Every row belongs to one group in each of 4 separate groupings. Each group adds its own fixed numbers to the row, and there is some noise. The rows also spread widely along 15 directions, which tell nothing about the answers.
Some rows, each with its group in each grouping after it:
[  0 -12  20 -14  38 -17  14 -15  41 -14 -14  11  24  -6  16  -1  11 -15
 -20   5 -12  -5  -6  -4  -6  26   2 -16   5]	U z_665 z_628 zifil
[  6   2  18  -2  20 -29  28 -26   4   7  -2  -2 -12 -13 -16  35  -4  14
   7  34  -7  14  21  15 -11   8 -17   0  -8]	U z_752 z_115 rap
[  4  -6 -36   7   4   9  23  -9  -3  -4  12  -3  15  -9  23  13 -10 -17
  -4  10   4  -7   9  10  28 -13  29  -2  22]	L z_665 z_220 nosa
[ 17  12  22   2  28 -19  35  12   8 -10  22  -8  -2 -17  36  22  24   0
 -22 -17  -8   1  18  23  12   9   8  -3   8]	T z_169 z_220 zova
[  9  12 -32  -4 -19  -3 -10  13 -23 -10   9   0 -19 -17 -31  40 -45  -2
  40  11  -6  29 -24  10 -40 -47 -12 -13 -17]	G z_169 z_628 rap
[ 22   1  13  39  24 -11  -3   3  14 -60 -63 -33 -30  25  15   5  10  20
 -21   4 -17  28  48 -15  -6  -7 -11   2  -6]	B z_613 z_937 zova
[  2 -27  -5  32  -7  -5 -11 -24 -17   1 -14  -8 -23  27  24 -44  -4  -5
   6   3  -5   6  19   1  -3   7   5  -5  17]	G z_613 z_937 zifil
[ -6   9  11 -12  27  12  13   4  -4 -12   5  -4  12 -23  29   6  -2 -32
 -12   7  -4   5  -3  26 -24   5  13 -13   6]	Q z_752 z_115 nosa
[  7  17 -21 -15 -11   8  -2  45 -11  10  19  23  -7   8 -20 -17 -15  -8
  30 -14 -20  -7 -26  -8  16  12  -9   3   1]	T z_169 z_115 rap
[-13 -13  15  -1  13 -16  10  20 -29  15  21   0  -5   0  22 -15   8 -28
  20  -9  -6  -2   3  47 -21   7  12  -1  23]	B z_752 z_937 rap
[-21  -6 -10  -3  17  27   6 -30   2  12   4  -1  -8  10  -7  -2   4 -21
   7  26 -21   3  14  -5   1  13 -10  -1   0]	Q z_613 z_115 zifil
[  3 -17  21   2 -17 -29  -4 -14 -19   5 -13  11  -6   3   4 -23 -20 -15
   1   9  19   6  -4  26 -17 -11  14  -7  18]	L z_613 z_115 nosa
[ -9 -14 -34 -23   9  15 -11   4  11 -21 -17  -5  -6   9 -27  12 -17 -24
  21  20   4  10 -10  -7 -12 -44  -4  -2   0]	T z_665 z_115 nosa
[  4  21  13  16  14   2  12  -7  13   1  -9   3  10 -16   3  18  -8  -6
  -5   4 -11   1  -4   9  -5  12  12  -7  -7]	B z_169 z_115 zifil
[  7  26 -22   5 -12  25  -4  37   2   2  18   7  -8  -7  -3   1  -9 -23
   9 -26 -12 -14 -31   9   1 -22  42  -9   9]	U z_613 z_115 zifil
[ 22  12  -7  -5  13  -5  13  -1   1   1  -1  -4  -7 -20  -8  17 -13  25
  17  15   1  14   5  -6 -11  11 -13  -6 -15]	G z_665 z_115 nosa
[ -8  -4   4 -14 -10   8 -20  15   1   7  18  -3  -1  22  -1  -1  11   7
  13 -32  -2  -3 -25 -18  -5  -4 -22  -2  -9]	T z_752 z_115 nosa
[  9  25  28 -17   7   0   0  42  18 -23 -13  -5 -18   5 -22  13   5  15
  14  -6   5  -6  -2   1  16   4 -27  10 -18]	B z_665 z_220 nosa
[-13  -9   5   3  -8   0  -9  -2   9 -10  -7   4  -1  30   0 -15   1  -5
  12  -4  -9 -12  -3  -4  27   6 -20   1  12]	G z_613 z_220 rap
[ -1  -5   8  -2  17 -15  10  29   4   0   6  -6  13   3  11   4  15 -10
  12 -20 -11  -2  -6  10   0   2   9  -4  16]	G z_613 z_220 nosa
[ 11   0 -22  -5   8  15  -2  -5   3   1   9  -4   4  -4  16   6  13  12
 -18 -18  -8   8  -3 -28 -12   5   6 -13   0]	U z_613 z_937 zova
[-13  -8   0  46  -1   0 -10 -24  -1  16  10 -10 -12  24  25 -52   0  14
  37  -7   6 -26   3  24  26  17  11  -5  12]	T z_613 z_628 zifil
[  6   4   3  17 -14  -9 -11 -17 -20 -11 -15 -18  11  -1  22  16  -8  25
   4  -7  17  16  -7   3 -19  -2  -9  -9  -4]	G z_613 z_628 rap
[ -3   2  -5  16   1  -2   6   1   8  -3  -3  -6  -3   4 -11  28   3 -12
  -3  -4 -12  -3  12   8   4 -25  21   1   6]	B z_665 z_628 zova
[-20  10   0   5   0  32   1  -8 -21 -25 -39 -27   4  10  32 -12  11 -13
 -23  12  26  -2  18  15  22   8   7  19   6]	Q z_169 z_628 rap
[  0 -26 -29  -3   8 -12  19  19 -31  20   6 -10   0  10   1 -11  12 -10
  19  -2 -12  12  22   2  11   8   4  12  21]	U z_169 z_628 zova
[ 22 -14  27 -28  41 -34  38   1  -2  -2   0  16  -5 -16  17   9  10 -24
 -28  22 -29  26  22   5 -31  30 -10  -5   7]	T z_752 z_937 zifil
[  7  19  32  22  15  10  -1  -5  -6  -5 -33 -15 -18   6  12 -20  14  14
  -7   9  -8   7  26  -2  -9  40  -9  10 -18]	T z_665 z_628 zifil
[-10  15  26 -23  30   4  23   9  13   8   9   2  30 -16  29  -5  17 -14
  -2  -2   9 -18 -12  24  14  38   5   3   8]	T z_752 z_220 zifil
[-10   4 -28   4  13  37 -10  -4  -8  -8 -12 -10  -7   2   0  -6  -6 -11
  12  14 -13   8   4  -8 -17   3  -3  -4  -6]	U z_665 z_937 rap
[ 45   9  35 -22  -6 -46   7   4  17   6  21  40 -29 -11 -10  16   2  20
 -36 -19 -16  10 -20 -21 -36   6  -6 -21 -16]	T z_613 z_115 rap
[  1  10 -18  23  33  -1  11  -8  12  -8  19 -22  22 -14  43  -6   0  32
  34 -13  17  -9  -5  23  20  18  -2 -15   3]	T z_169 z_115 zova
[-16   8  30  35   8 -15   2  11  14 -11 -27  -9 -11  16 -21 -10 -17 -15
  36  15 -19 -12  13  38  14  -6   1   1   4]	U z_752 z_628 nosa
[  8  -1 -16  10 -20   2 -27  15   3  -7 -12  11  20  19   9 -33 -18   5
   4 -34  -2  -5 -33 -28   8   6  -1 -15   3]	T z_169 z_937 zova
[-16 -14 -38  18 -27   7 -11  -6 -30   6  19 -12  16  25  27 -15  -8   2
  31 -19  20 -19 -16  12  37  -9   3   4  22]	T z_665 z_628 rap
[  2  -2   9  38 -12 -13 -19  -8 -11 -11 -12  -5  -7   8   1  -7 -29 -11
  15 -11 -16  18  -8  13 -36 -22   9 -20  -3]	Q z_169 z_220 zova
[ -8  18  22  19  -7   7 -28 -16  37   1  -8  17  -9  12 -26 -16 -16   1
  11  -9 -16 -16 -23  -6  -8  -7   0 -21 -14]	T z_613 z_115 zova
[ -2  11  13 -11   2 -13  10  16  20   7   5  18  26  -1   4  -8   0  -3
   4 -17   4 -21 -18  11  28  17  10  -6  17]	L z_613 z_115 zova

New rows. What belongs after each?
[ 31  -4 -27 -10 -12 -14  17   3   0  -3  34  11  -4   4  34  -7   5  35
 -13 -23  16 -12  -9 -22  49  17  -9   1   9]	T z_169 z_220 rap
[ -9  26   4  25  13  23   4  -8   1  13  26   2 -18 -22  -4   1 -21 -21
  31  12 -19  -5  -9  37 -20  -6  16 -14 -11]	T z_169 z_220 zifil
[ -5  -2 -17   0 -24   4  11   0 -16  40  33   4  28   0  23  -9  12   1
  -4 -32  16 -26 -24  -3  39  21  27   4  19]	U z_169 z_628 zifil
[ 24   1 -24 -55 -27  -8  22  30 -30  -7   5   9   5  -8  18   1   1   4
 -23  -1  52  -4 -13   0  48  -3   3  23  21]	T z_169 z_220 rap
[-17 -18   0 -20  -8   6  -1 -13  -6  17  15   4 -26  21 -15  12  28 -10
 -17   1  -4  -6  12 -10   2 -13  -4  13   4]	B z_613 z_628 rap
[  2   0  -7  -3   3  -2   2 -17  -1  10  12   7  -3  -7  -4   2 -20   6
  20  14   2  -1  -7   4   3   9 -11 -10   0]	B z_613 z_937 zifil
[ -2  -9  13 -25  19   3  -3  -5  13   4 -18   5  -1   4 -13 -17   8   3
  -5  12   5   4  -1 -20  -8  18 -18   2 -12]	T z_169 z_220 nosa
[ 32   0 -19 -19 -17 -13  10  12 -13 -23 -10  -6 -11   5   7  13 -12  28
 -10  -1  23  11   4 -24  26  -4 -20   5  -3]	Q z_665 z_937 nosa
[ -9 -28  -5  -9  -3   8 -10   4   1  20  54  13 -24  28  23 -43  21 -15
  11 -36 -13 -19 -16  -6   4  13   0  -8  12]	Q z_665 z_220 zifil
[-15   6  25  34   6  -9  -5 -28  31  12   2  -7  -8  15 -13   8   7  18
  18  -8 -17 -13  -3   3   0   6  -4 -12 -11]	U z_613 z_628 zifil
[  6  22  31 -17   6  12 -28   8  14 -19 -10   7 -13  -7  -1 -18  -7  19
   0 -11   5   5 -29 -15 -37  19 -24 -21 -30]	Q z_613 z_628 nosa
[  6   8   5  -7  10  -4  13  14 -18 -32   7  -7 -16  -7  26  24   0 -27
 -15  -3  -9  17   4  31 -22 -22   8  -8  12]	Q z_613 z_115 rap
[-14  14   3 -15   7  11  14   6   5  14 -14 -14  24 -11 -11  25  14  -7
   4   4  24 -10 -11  15   9  -4  24  12   7]	U z_613 z_220 zifil
[ 11  -3   1 -14  28  -7  13 -10  46   2  16  16 -30  -1 -23  -1   9   6
  -3  15 -11 -15   6 -11   9  -7   1  -8  -5]	T z_613 z_220 nosa
[ 14  16 -22   3  12  19  -1  27   8  -3  25   5 -13 -12   1   5  -2  -5
   1 -27 -34   9 -14 -15 -24  -4   9 -20 -10]	U z_169 z_937 zova
[ -4  14 -11   9   7  34 -21  10   0 -56 -51 -16  -9  11   6 -11 -26 -23
   2  15 -10  22  -1  -9 -12  -7 -13  -3 -12]	Q z_169 z_628 zifil
[  0  -1  14   1  28 -36  21  15  23   8  12   8  38  -3  12   5   9   3
  19 -19 -10 -16 -10  19  21  26   4 -11  22]	B z_613 z_115 zova
[-11  11  -3 -20   3  15  13  24   5  21  12 -10  -4   2 -26  31  29  -8
   5  -9   5 -13   0   1  11 -21  15  20  -1]	T z_665 z_220 nosa
[ -4   7  22  31  -5 -15   7 -22 -14   8 -13   0  29 -18  16   5 -29 -17
   4  14  -6   0  -1  34 -11   5  18 -15  10]	G z_752 z_628 nosa
[ 12  -2   0   7  15   7  -4  -6   4  12  34   0 -28   0  13  -4  13  15
   8 -15 -16   3   0  -7 -22  14  -3 -12  -9]	B z_613 z_220 zifil
[  0  17 -12   3 -12  11   5  17  -3 -20  -7  -3   5  -1   3  27 -10 -19
  -7  -8  -1   2 -11  10   8 -28  19   4   6]	L z_169 z_220 rap
[ 10  -4  11  -4 -40 -15 -16 -36  -9  22   2  29  24   0   6 -25 -34  10
 -11  -1  19  -8 -30 -12  10  19  -8 -16   4]	T z_752 z_115 zova
[  7  12  -3  -6  -3  13 -21 -15  16 -11 -13  24   1 -10 -14 -17 -38 -11
   5  13  -4   2 -25  -7 -19  -4  -3 -24 -10]	T z_665 z_115 zova
[-15 -29 -37   4 -14  -6   8  -8 -19  36  48  10   0  25   2 -12   6  -7
  21 -18 -13 -15  -7  -6  23   3   3   3  19]	Q z_169 z_628 rap
[  0 -15 -15   1 -10  -6  16   3  -6  -9  32 -14 -11  19  30  22  23   1
  -8 -25   5 -12   8   8  38 -18   4   7  21]	U z_665 z_220 rap
[ -5   2 -35  27  10  11  -7 -15  24 -17  -7 -11   4   2  -2   8 -22  -1
  25   5  -3  -2 -14   1   4 -29  15 -13  -3]	T z_169 z_628 zifil
[ -6 -15   3 -15  10   7  23 -12  -6   2   7   1   3   9  15  10  17 -27
 -18  14  -9  -4  23   1  32  18  -6  15  17]	B z_665 z_220 zifil
[ 28  20 -13 -22 -19   6   3  38 -32 -13  10   6  -4 -13  22 -12 -21  -3
  10 -11  19   5 -22  10  12   9  -2   1   6]	T z_665 z_115 zifil
[ -9  12 -20  31  -5   1  19 -12   7   5  24  -4 -18  13  -5  22  -7  10
  29   4 -15 -20  15  20  47 -13  -2   2   9]	L z_613 z_937 rap
[ 18  -4 -14  -7  12   4   3  -3   0  10   3  11 -18   2   5 -20  11  15
 -11   2 -12   5   7 -25  -9  26   2  -5  -1]	U z_613 z_115 rap
[-14   3  -8  12  19  27   7   2 -24  -4   8 -16 -16  -1  19  -1  10 -31
  10  10 -17   6  19  31 -18  -5  14   4   8]	T z_665 z_220 rap
[ -5  -1   6   0 -14   5   5  -2 -30   1   4  -2 -14   0  10   4  -1 -25
 -11   7   1   4  14  24  -4 -16  14   4  12]	L z_613 z_628 nosa
[ 24  12   0  -1   9 -15  14  18   2  -7   0  -1 -33   4  -9   9   8  26
   7   1  -6   3  15  -4   4   4  -9   9 -11]	T z_665 z_628 rap
[ 13 -13 -19  24  12  -6   0  26 -11   4  19 -11   2   1  58 -42   9   9
  11 -40  11  -8  -6  14 -11   7  37 -12  21]	L z_752 z_937 nosa
[ -3  -4 -12   0 -17   4 -11   2  -9   5  18 -17 -12   9   6   4   7  19
  10 -23  27  -5 -13   1   5 -25   1   3  -6]	T z_169 z_628 nosa
[-12  11   7  30 -22   4  -9 -11   8  26   4  -5  13  15   0   2   7   9
   8 -29   2 -22 -21  -1  17   1  23  -3   5]	U z_613 z_115 zifil
[  1   4  21   5  -7  -9   3 -14  30  10  -8  13  -5  -2 -12  -5   0   3
 -17  -2   7 -22  -5  -2  15  -3  19  -3  -3]	G z_169 z_628 nosa
[ -2  -8 -30  13 -15   5 -11 -45  37  28  11  11  -2   6 -43  13 -22  30
  21   9   2 -14 -17 -38  14 -21  -2 -13 -19]	G z_169 z_220 nosa
[ -1   5   1 -42  30   6  17  14   5  17  17   9 -23   0 -13  -7  28  16
  10  11   0  -7   9  -8   9  33 -30  12  -6]	T z_613 z_937 rap
[ -6  -1 -13   1   9  27  -5  -7  11  15   8   3 -34  -4  -7 -14  10 -20
  -8   3   5  -7   2   4 -19 -21  40   2  -1]	B z_169 z_115 zifil
[ -9 -14  24   9  17 -16 -19 -12  18 -15 -19  -8   6  17  12 -13   3  16
  13 -10  -2  11  -1  -4 -28   9 -25 -12 -10]	L z_752 z_628 zova
[-49  11  32  10  -5  15 -17 -17   5  29   4  -2   9  26 -26  15  16 -12
  20 -15 -21 -17 -18   6 -10   7 -18  -1 -10]	Q z_613 z_937 rap
[ 11  12   8  -7   7 -16  14   3  -9  -3  -3   2   0 -12  10  -1 -13  24
  13   9  22   0   0  18  14  26 -19   1  -3]	B z_169 z_937 rap
[  7  -9 -23  18  18   0   4 -28  28  10   2   2   3   4   6   1  13  14
  -8  -2  -4 -11   0 -21  -6  -2  27  -9  -1]	T z_665 z_220 rap
